The rows of a group lie close to one hidden flat surface of 11 dimensions, which may be shifted away from zero. Surfaces can cross.
Known rows, each followed by its group:
[-21 -10 -11 -21   2 -40 -13 -27   5 -11 -15  25 -23 -12   3 -40  12] => J463
[ 20 -11 -23  -3   7  22 -39  -5  11  10   4  22  14   5 -15   0  14] => J3
[-16 -10 -34 -15 -28 -12   1 -24  19 -31  -4  21   2  -7  -1  -6  32] => J425
[  7  -4  10  -6   0 -12  -3  10   7  13  19  21  15  16 -37  17 -43] => J3
[-54 -40  18   4 -13  -4  -6  12  30  13 -24 -49 -43  44  36 -44 -29] => J463
[ 17 -16  -8 -31  28  21 -12 -38  -9  -3  24  40  -7 -33   5 -33  33] => J867
[ -9  12  17  18   6 -40 -10 -49  53 -13 -57  23  42 -13   9   8  -3] => J867
[ 33  -8  11  33  14 -21 -14  10 -19 -17  -8 -12  14 -10  24 -16  16] => J429
[ 20  -6 -13 -24  14  21   0  15   7 -24  -3   8   8 -20  -1   4  32] => J867
[  4 -25 -10  26 -16  12   8   9  -5 -14  52  11  41  12  24   6  -1] => J463
[-25 -25 -31   9  36  44 -21  32 -22  60  43 -15   1  29 -16 -13 -31] => J425
[  7  -1   8 -16 -17  38 -60   5   8   5 -19  19  16  17 -19   0   9] => J425
[ 16 -19  16   8   7  10 -20  -8  -4  -4  -9  -8  24  -4 -12   2   8] => J3
[ 28 -20   7  44  12 -37 -27 -51   0  25 -46 -35   2   1 -33  18   4] => J425
[ -5  -9   9  23  23 -27 -23 -16   0   0 -30  -8   1  12  41  21  29] => J463
[ -8   2  -3  -8  72  26   2  -3   8  12 -56 -25  16 -21  -4   9  28] => J867
[  7 -18 -16   1  31   7 -10  -2  13  13  11   8  -1  -7  14 -11   3] => J463
[  5  63  -7   9   0  19  -3  13 -22  29  14  22  13 -11   0  -3 -19] => J306
[-22  21 -13  20  15 -56  32  -6  -4  10 -40 -37  28 -51  -9  72   5] => J429
[-12 -30  17 -21 -28 -56 -44  20 -18 -41  -1  33 -15  17  28 -25  20] => J429
[-12 -11  28 -12  46  -2  15  -7 -23  10 -18 -25 -16 -13   7  16  14] => J867
[ 15 -39 -19   1  33  13 -16  -2  -8  32  48   7  22 -21  -5  29  -3] => J3
[  2 -35  17 -38  -1   5 -16  18   7 -12  20  10 -20 -10  20 -26  -4] => J429
[  1  15   0  -3 -17  -2  -4 -30  36  10   2  20  -1 -19  36  43   5] => J3
[  2  12 -10 -16 -29  10 -32  -6 -27  25  -2  -2 -29   1 -33  22  11] => J306
[ -4  10  21  -9  -4  19   2 -22 -71  27  54  17   5 -29 -27 -20 -12] => J3
[ 30 -20 -34  19  11   4  -5 -20  14  -3   2   0  -4  25  -9  24  29] => J3
[ 48  -9  -7  -7  39 -30  -5  11  44 -20 -41   5  25 -36 -14  17   8] => J425
[ 24  -3  34 -22  13   3 -26  24  24  -6  -7  26  -5  13  15  13  -7] => J306
[ -5  32   0 -19  31 -20  41 -22  17 -13  -8  23   0 -60  36  -6  13] => J306
[ 14  15 -49  50  10  49   0 -10   1  -3 -14 -28  19   6  27 -45  41] => J425
[ 14 -27  -6  13  50   9 -18   8  -4 -34 -31   0   8  32  16 -33  51] => J429
[ 10  13 -49  16 -27 -15 -14  -5   4  22  18   0 -16 -18  12   3   1] => J429
[ 24  13  16 -27  47  -2 -22   3 -16   0 -17  29   4 -24  -9 -11  19] => J867
[ 19  28 -17   5  17  22   2  30 -19   2  10   8  29 -12  -5  23  12] => J306
[ 43  -7 -34 -17   7  10 -10 -15  21 -22 -20   2 -20 -26  -4   2  53] => J867
[ 18  32 -24 -15  -2  30   0   1  24   6   9  21  -1 -25  27  30  18] => J306
[  4   4  47 -13  15  34 -16   7  20 -13 -56 -20  29 -16   4   9  11] => J425
[ 14  24  -4 -16 -29  -4 -16 -17  10  14  12  27  -5 -25   2  50   1] => J306
[ 17 -23   6  28   4 -34 -18  10   4  -3  -8 -20   3  -2  33   7   2] => J463
[ 15  20 -36   3  20  12  -1 -39  -2  18  -9  14 -34  19 -30 -28  19] => J3
[ 21   9  24   1  -3   8 -10  -7 -41  -3  12  16   2  16 -28   1   7] => J3
[ -7  16  28   8  29  -8  51  47  15 -24   3  10  35  20   4  -2 -42] => J3
[ 18  10 -58  27  32  -9 -16 -14  -8  -4 -29  -4  11 -19   4 -27  48] => J867
[-30 -35  77 -17 -13 -11  20   7 -29 -19  35   2  -6  23   1 -50 -49] => J463
[ 33 -23  16   2  -4   0  13  -5  31 -25 -16 -18  -2   9 -26 -37 -18] => J3
[ 67  -2  17 -16   8  18 -24   4   4 -20   0  27  -4  -2 -39 -42  -1] => J3
[ 27  -2  -3  -1   8   4  32 -11  21  -9  26   4 -16 -10  32  12   7] => J3
[ 15   9  15   2   8  -8   2  38  13  -9  -9  10  40  12 -22  39 -21] => J463
[-18   6   5 -21 -17  11   2  21  34  11 -19 -22 -34  18  -8 -20 -31] => J463
[ -1   6 -14 -19  -8   5 -18  33  12 -24   7  46  32   7 -25 -52 -17] => J306
[ 39  19   3   7  65   4 -10  -5 -25  21 -37 -10  -3  -7 -27  26  28] => J429
[ 10  22 -19 -21  -9  13 -11 -23  13  12 -11   8 -20 -32   5  43  32] => J306
[ 45 -18   4  -9  12   0 -11  -7 -11 -39   1  19  12 -12  -6   0  43] => J306
[-29  24  21 -24   9   2  27  38 -24  -1  47  36  -3   9  28  -4 -22] => J425
[  4  30 -18  36   1  34  -5   3   6 -13 -12  12  59  -1  21  -5  23] => J425
[ 67 -31  37 -17  47   7 -64  26 -10   6 -13   7 -14   5  -1  23  22] => J425
[-56  -5  33  13  45  12  20   1 -11  12 -17 -22  38   3  18  -3 -13] => J867
[ -1  21  55   8 -17  20  10  10  11   8 -20 -24  -2  21  -7 -10 -44] => J429
[ 24   0  30 -18 -17  -1  16   7  29 -39   9  21  -3  -7  31  -2  -1] => J306
[-19 -24  22 -20   9  -6  17   9   2 -33 -12   0 -11  35 -12  -5   8] => J463
[-45   5   8  20  42  26 -33   0 -12  29 -23  11  43  40  -2  -3  -2] => J463
[ 37  -2  39 -23 -13  28 -23 -11 -32   9  25  17 -35  14 -25 -12  -1] => J429
[-25   9 -31 -27  15   8 -38   6 -10  22  -6  20 -43   5  13 -55  14] => J867
[-45  -3  47 -38  20  -6  16 -21  -2  -8   2  44   0  20  -5 -15 -18] => J463
[ 33  37  24   4   1  -1  16  29  11  -9 -24  -9  31 -24 -23   5 -31] => J867
[ -5 -23 -27  19   8 -26   3 -30  15 -13  17  19  13 -15  43   6  24] => J463
[ 14  10  -8 -21   8 -18 -17   1  25  29 -26  -3 -44   1 -42 -39 -35] => J425
[ 48  17 -34   8  -5 -15 -19 -49  38 -20 -37  26   8 -34  -5 -25  36] => J867
[-24  18 -28  15 -14 -16  12  11  15   6 -31 -31  -7   6   2  15   0] => J429
[-49  20  17 -13  18  -8  15 -20 -23  25 -16  -4 -20   5 -11 -16 -14] => J425
[ 12 -24 -16 -35  -1  -3  -2 -20  12 -27  33  60  -4   7  -8   3  24] => J429
[  8 -32 -12 -35  -2  24 -36   7  36 -28 -45  -1 -14  18 -18  -7  38] => J306
[-22 -21 -27   5 -12  24 -29  14  -8  17  13   6   9  50 -43 -11 -12] => J3
[-10  -9 -42  -5  11  -9  16  -2   7  -3   3   3  27 -17 -23  49  21] => J429
[-41  18 -65 -20  17   2 -10  -7   7  43  -9   6  -9 -29  -7  20  12] => J306
[ -1 -20  40 -55  49  11 -45  -2  -5  11 -50  -2 -33  -1 -16   2  28] => J425
[ 17  38 -13  14   5  -4  -9  20  31  13 -13  16   7   3   4 -19 -31] => J425
[-15 -27  12  -4 -28 -17  -3 -33  28 -12  12  21   7   5  15   7  -6] => J867
[  3  13  25  25 -45 -31  -3 -16  21 -55 -29  18  34  10  19 -30   5] => J867
[-33 -16  22 -51  12  13  -3  41  40  -3  -7  26 -15  54 -19  11 -34] => J463
[-36  -7  38   9 -47   1 -19 -49  -9 -17 -20  10  -4  45  -1 -36   4] => J429
[ -6  -8 -45 -40   4  24  15  12  39 -20   3   8 -12 -30  23  10  36] => J306
[ 50  20  17  11   1 -26  -6  18 -18 -19  -3  16 -12  15   0   3   7] => J429

New rows, each followed by its group:
[-34   2   3  10  11 -45  12 -30 -23  17   5  12   2   3  -6  19  -9] => J425
[ 34 -27  35 -31  -6  18 -25  -8 -14  22  38   4 -47   1  -7   1 -10] => J3
[ -5  21   4 -31  14   4  -6  -6  13  10 -13  17 -17 -25   3 -29  -9] => J867
[  4  27  -7  26  -3   1  21 -57 -12  -4 -22  -7 -18   4  11   3  40] => J3
[ 18   1  -4  28 -11  -1  -4   6  -5 -14  -4  -4  40   5 -11  34  11] => J306
[  2 -10   4 -15   4  17 -51 -12  -8   5 -52  -9 -27  30 -38 -32  27] => J306
[-16  -7  -4  26  -8  26  40 -34 -14 -19  36   2  30   2  23  -2  18] => J463
[ 10  -2  -6 -22 -11 -28  20  10   3  -9  22  13 -32  -7 -10 -21 -19] => J425
[  9   8  18   5  16  -6  -2 -25 -21  -7  -5  15   4  -1  13   8  25] => J463
[  7  17  -4  -5  10 -20  45 -30  40 -12 -12   5 -29 -17  24  -2   2] => J429
[-29  36  -5  10 -32   2  29 -71  21   4 -27  -9 -17 -26  20 -25   6] => J3
[ 13  29  10   7 -10   8  10 -11  16  -5 -40 -21  -1 -10 -16 -35 -12] => J425
[ -8 -19  27  -4  -8   8 -28 -39 -14   5 -33 -18 -22  11  -7   0  28] => J425
[ -7  20  -1 -21   5  51   2 -10 -43 -15  -3  20  -8  34 -46 -24  34] => J463
[-23   6   9  -3 -16  22  14  -9  32   6   8   5 -10  18  31  18 -12] => J463
[ 10 -23  -1  -5  34  67   8  61 -40   0  12 -50   6  16 -17   9  21] => J867
[ 12  39  -9 -55   5  53 -39  15  49 -11 -78  20   3 -10 -31   2  29] => J306
[-25 -41  -8  34 -39  -7 -40 -30  10   8  20  12   6  56  13 -19  -9] => J867
[-15  -6  -3 -45  21 -20  15   9  26  -5 -13   8 -31 -19   4  19   5] => J429
[  4   1   5 -46  -7  35  -7   4  20 -18   8  31  -7 -16   3 -38   5] => J867
[ 14  16  22  14   6 -19  21  13  10 -19 -25 -12   2   7  11   5  -7] => J429
[ 36   2  -8   5  -7  -3   9 -43   6   0   5   8 -22  -4 -25 -13   7] => J3
[ 55   4 -18  15 -13  15 -34 -14 -21 -18   7  31   1  33 -24  15  45] => J3
[ -3   5 -39  37 -37   8   5  -9  54  16 -27 -42  -1  11 -11  -3 -24] => J867
[ 30 -15  16  26  16  33 -53  12  -4  43  -2 -28 -19  35  13  -4 -11] => J425
[ -6  19 -16 -34  34  44  12  30  30  18 -29 -22  -5 -27 -16  -2  -6] => J867
[ 42 -11  18 -34   9 -13  34   3 -16  -6  38  -3 -23 -58  -4  35   3] => J429
[ 21   3 -35  -3 -24  22  -1 -12  38  -5  -2  -1  -7 -15  -8 -22   3] => J867
[ 28  16  26   4  -9 -12   1 -47  -7   0  -7  10 -11 -17   6  24  15] => J3
[ 12  12  -9 -29  25 -36 -24  45   0  23 -20   4 -27 -10 -17  48  -5] => J867
[ 19 -37 -37  18   7 -46 -49  21 -34 -17 -17  -5 -25  40   9  36  66] => J867
[  7  46  -7  32  11 -22  45 -32 -31 -15  -4  23  52 -14 -52 -20  -9] => J3
[-30 -41   0  -4 -15   9 -28 -34  -4  44  10 -23  -7  -3 -41  -6 -30] => J3
[-19   7 -15 -20   4 -14 -18  -7  -2  39 -22 -22 -39 -28  -3  13   1] => J429
[ -9  -1   0   0  -5  23  -4   0  22  11 -10  -9   6   5  -6 -14 -17] => J867
[ -8  27  29   7  18 -22  23 -15 -12  12 -33 -29 -15 -22   4 -11 -12] => J867
[-41 -23 -55   5 -21   5 -15  11  12  17  -5 -39 -16 -13  18 -14  15] => J429
[-57  25  16  53 -48   9 -16   6   0   7  -7  -1  60  46  32  25 -22] => J463
[ 19  24 -14  10  18   2  56 -31   8  -7  16   4 -19 -18  14 -27   2] => J3
[ 23  16  -1  21  -4 -10  28 -12 -21 -22   1  -7  12 -16 -16 -24   5] => J425
[ -9  30 -21  31 -36 -11 -11  25  40   9 -19  -8  31   4  14  33 -28] => J463
[-17   6   7   5   3  -4  -9  -7   3  -9 -30   3  -4  29  15  21  29] => J463
[  4  26  22  31 -33   0   3 -17 -12 -13  -3   3  14  15  38  44  22] => J463
[ 50 -22 -18   3  14  17 -24 -32   6  25  12   3 -13 -10 -30  11   9] => J867
[  2  20 -59 -16  -3   8   8  35  44  -2 -45 -33 -24 -18  -2   6  18] => J867
[-17   2  10 -15  16  11 -22 -58   2  29 -23  14 -19  -1 -15  -9  11] => J429
[-46 -55  27 -19  19  17 -22 -35 -20  78  30 -43 -27 -37  11  18 -28] => J3
[-20 -15  -2  -4  -5 -48  16   5  28   9   2   6  43 -21 -45  36 -56] => J425
[ -4 -32 -22  21  11  35  -5 -31  -3 -14  15   1  27   6  12 -33  35] => J867
[ 34  14  -7 -19  -7  26 -33 -12  16 -23 -15  40   2  -2  -9 -36  28] => J306
[-24 -27  -3 -32   5 -37 -53  12 -10 -10 -12  39   7   5  -8  12  20] => J429
[-61  21  11   3  14 -21 -22  -5  11   3 -51  13   9  17  31 -44  -4] => J867
[-35 -11  -3   6   5   6  13 -40 -25   4  31  10  -3 -12  32 -59   3] => J867
[ 33  11 -30  40  24 -19 -19   8 -27  13  -1  -1  27  -7 -18   1   6] => J867
[ 31  21 -32  30   3   0   9 -14 -35   7  38  16  32 -35   9  45  29] => J306
[ 63 -18  36  -5  33 -21  -5 -34  70 -80 -70  35  58 -28  17  25  55] => J306
[ 12  20   8 -13  -3  -4 -10   9   4  -5 -18  10  -6  -8  -5 -21  -4] => J867
[-34 -29  23  12  23 -36 -33  13 -48  18  24  20   9  36  13  14 -10] => J867
[-25  -5 -28  -9  39   7 -17  11  -3  32   5   9  -1   9  -9  -6  -5] => J425
[-12  -9  -2  22  28  -9  -6 -24 -18  28   2   0  33  -9  -6  48   5] => J3
[ 12  27 -12  14  13 -45 -10 -38  29   7 -50   7   0 -28   0   0   5] => J867
[ 19 -21   9   6 -36  28 -34 -12  -8 -12  -2  -7  13  11 -18  -3  20] => J425
[  7  15 -56  15  26  -2 -23  -4   9  21 -16   3   3 -15  -6 -19  15] => J867
[  9   6  30  -7  -3 -60  17  20  21 -36  -2  35  32 -16   9  36 -20] => J429
[  0 -28  39  -7  -3 -12  -3   6  -6 -13  22   6 -13  21  23  -6 -10] => J463
[ -8 -15  -6  11  24  -5  -2  -6  -8   0  24  22  45 -11   6   7   1] => J867
[ 13   8  32  10  -8  15   9  10 -49 -28  12   5  42   4 -41 -37 -11] => J3
[-40 -12   1 -10  15  -7 -10  18 -10 -10  -8   5   3  14  26  -7  17] => J867
[-35 -10 -34  17  28 -24 -10 -33  24  10 -29   4  15  -4  22   4  24] => J867
[ -3  -8 -18   4  21  30  24   6  20  -1  24  -7 -23  11  64  11  23] => J3
[ -5 -35  15  -8 -39 -16 -16 -16   0  -9  32   6 -44  27  48  20  18] => J425
[ 33   8  40 -11   0   5  19 -22 -33  -2  31   5 -20 -25   0 -15  -5] => J3
[  6  -2 -13  -8  18   0 -12  15  -3  13 -10  -6 -12  -4  -7   7   8] => J867
[ 41 -11  -5 -10  -1  35 -42 -40  14 -27  -9  43   7   0  -3 -57  42] => J867
[-34  27 -48  11 -47 -39 -50 -19   0  24 -15  38  10  22 -28  30   0] => J429
[-21   3  57 -36  17  21  16  -3  -6 -18  -1  19  13 -18  16 -28  -7] => J867
[-44 -12 -37   3 -65   2  35   4  10 -55 -14 -25 -14  41 -14 -29  27] => J463
[ -5  12  -2 -20  57   5   9  -4  29  40 -18   0 -71  37  14   1  -9] => J3
[-19 -12  -4 -17 -25 -22   3 -27   4 -16  11  29   6  -8  -8  18   6] => J429
[-25  -4  -1   9 -12 -18   4 -15  -4  12  11   5  -5  12   6   8 -13] => J425
[-16  19  21 -33   9   1  12  -9 -11   7 -39 -29 -49 -21  -6  10  17] => J306
[ 10   5 -19  -6  41  22 -14  16   4 -16 -40  -2  24  -9  -3 -10  40] => J867
[-19  -4   0  18 -31  -9  -1 -39   0  11  -7 -12 -13  24   1  40   9] => J3
[-18  18  13 -44  23 -45   0  21  20 -14 -58  10 -64  25   7   2  13] => J429
[ 18  16 -28   3 -12  33 -21 -16  29 -15  -9  24   9  -4  26 -12  37] => J3
[-58  -5   3  17 -41 -14 -16 -53  -8  36 -11  -7  -8  26 -27   8 -22] => J425
[-11  31 -59  17   6 -11 -23 -36  28  13 -57  20  33 -10 -52 -23   9] => J425
[ 35 -34  15   6   7  20 -36 -12  20 -18  11  40  59  15 -20  23   6] => J867
[  7   8 -17  13 -29 -41  -2  -3 -23  -9   8   0   0 -15  -3  28  12] => J429
[ -1  -7  -4 -16  46  26 -18  17 -25  17  -1   0   8   1 -23 -11   8] => J425
[-27  45   5  -5 -49   5  23   4  25  -6 -12  10  15   5 -12  11 -31] => J463
[  3 -42   5 -21  -4  36   0 -10 -16 -16  27  -4 -13   6  -7 -20  24] => J429
[-33 -30 -23 -13  -5  32  10 -41  38  16   8  -9 -18  -5  17 -17   6] => J867
[ -9 -23  44   5  11   9 -45 -20  -3  14 -58 -35   5  13 -24  -4   3] => J3
[-18  18 -16  -6 -13  11 -12  -1  14  -1  -7  22   3   8  11 -13   6] => J425
[ 24 -21 -10  15  14 -34 -45  -4  16  25   1  18  -8  17  11  33  -2] => J425
[ 27  25  21  24  14  15  -2  16 -15 -13   5   7  18   6  40   0  13] => J425
[-24  -2 -65  23  10 -20 -10  34 -14  -8  -5  -5  15   6  19 -10  33] => J867
[-12  -8 -56  27 -10 -18  18 -28  10   2   1 -29  -6 -35  31  -1  27] => J429
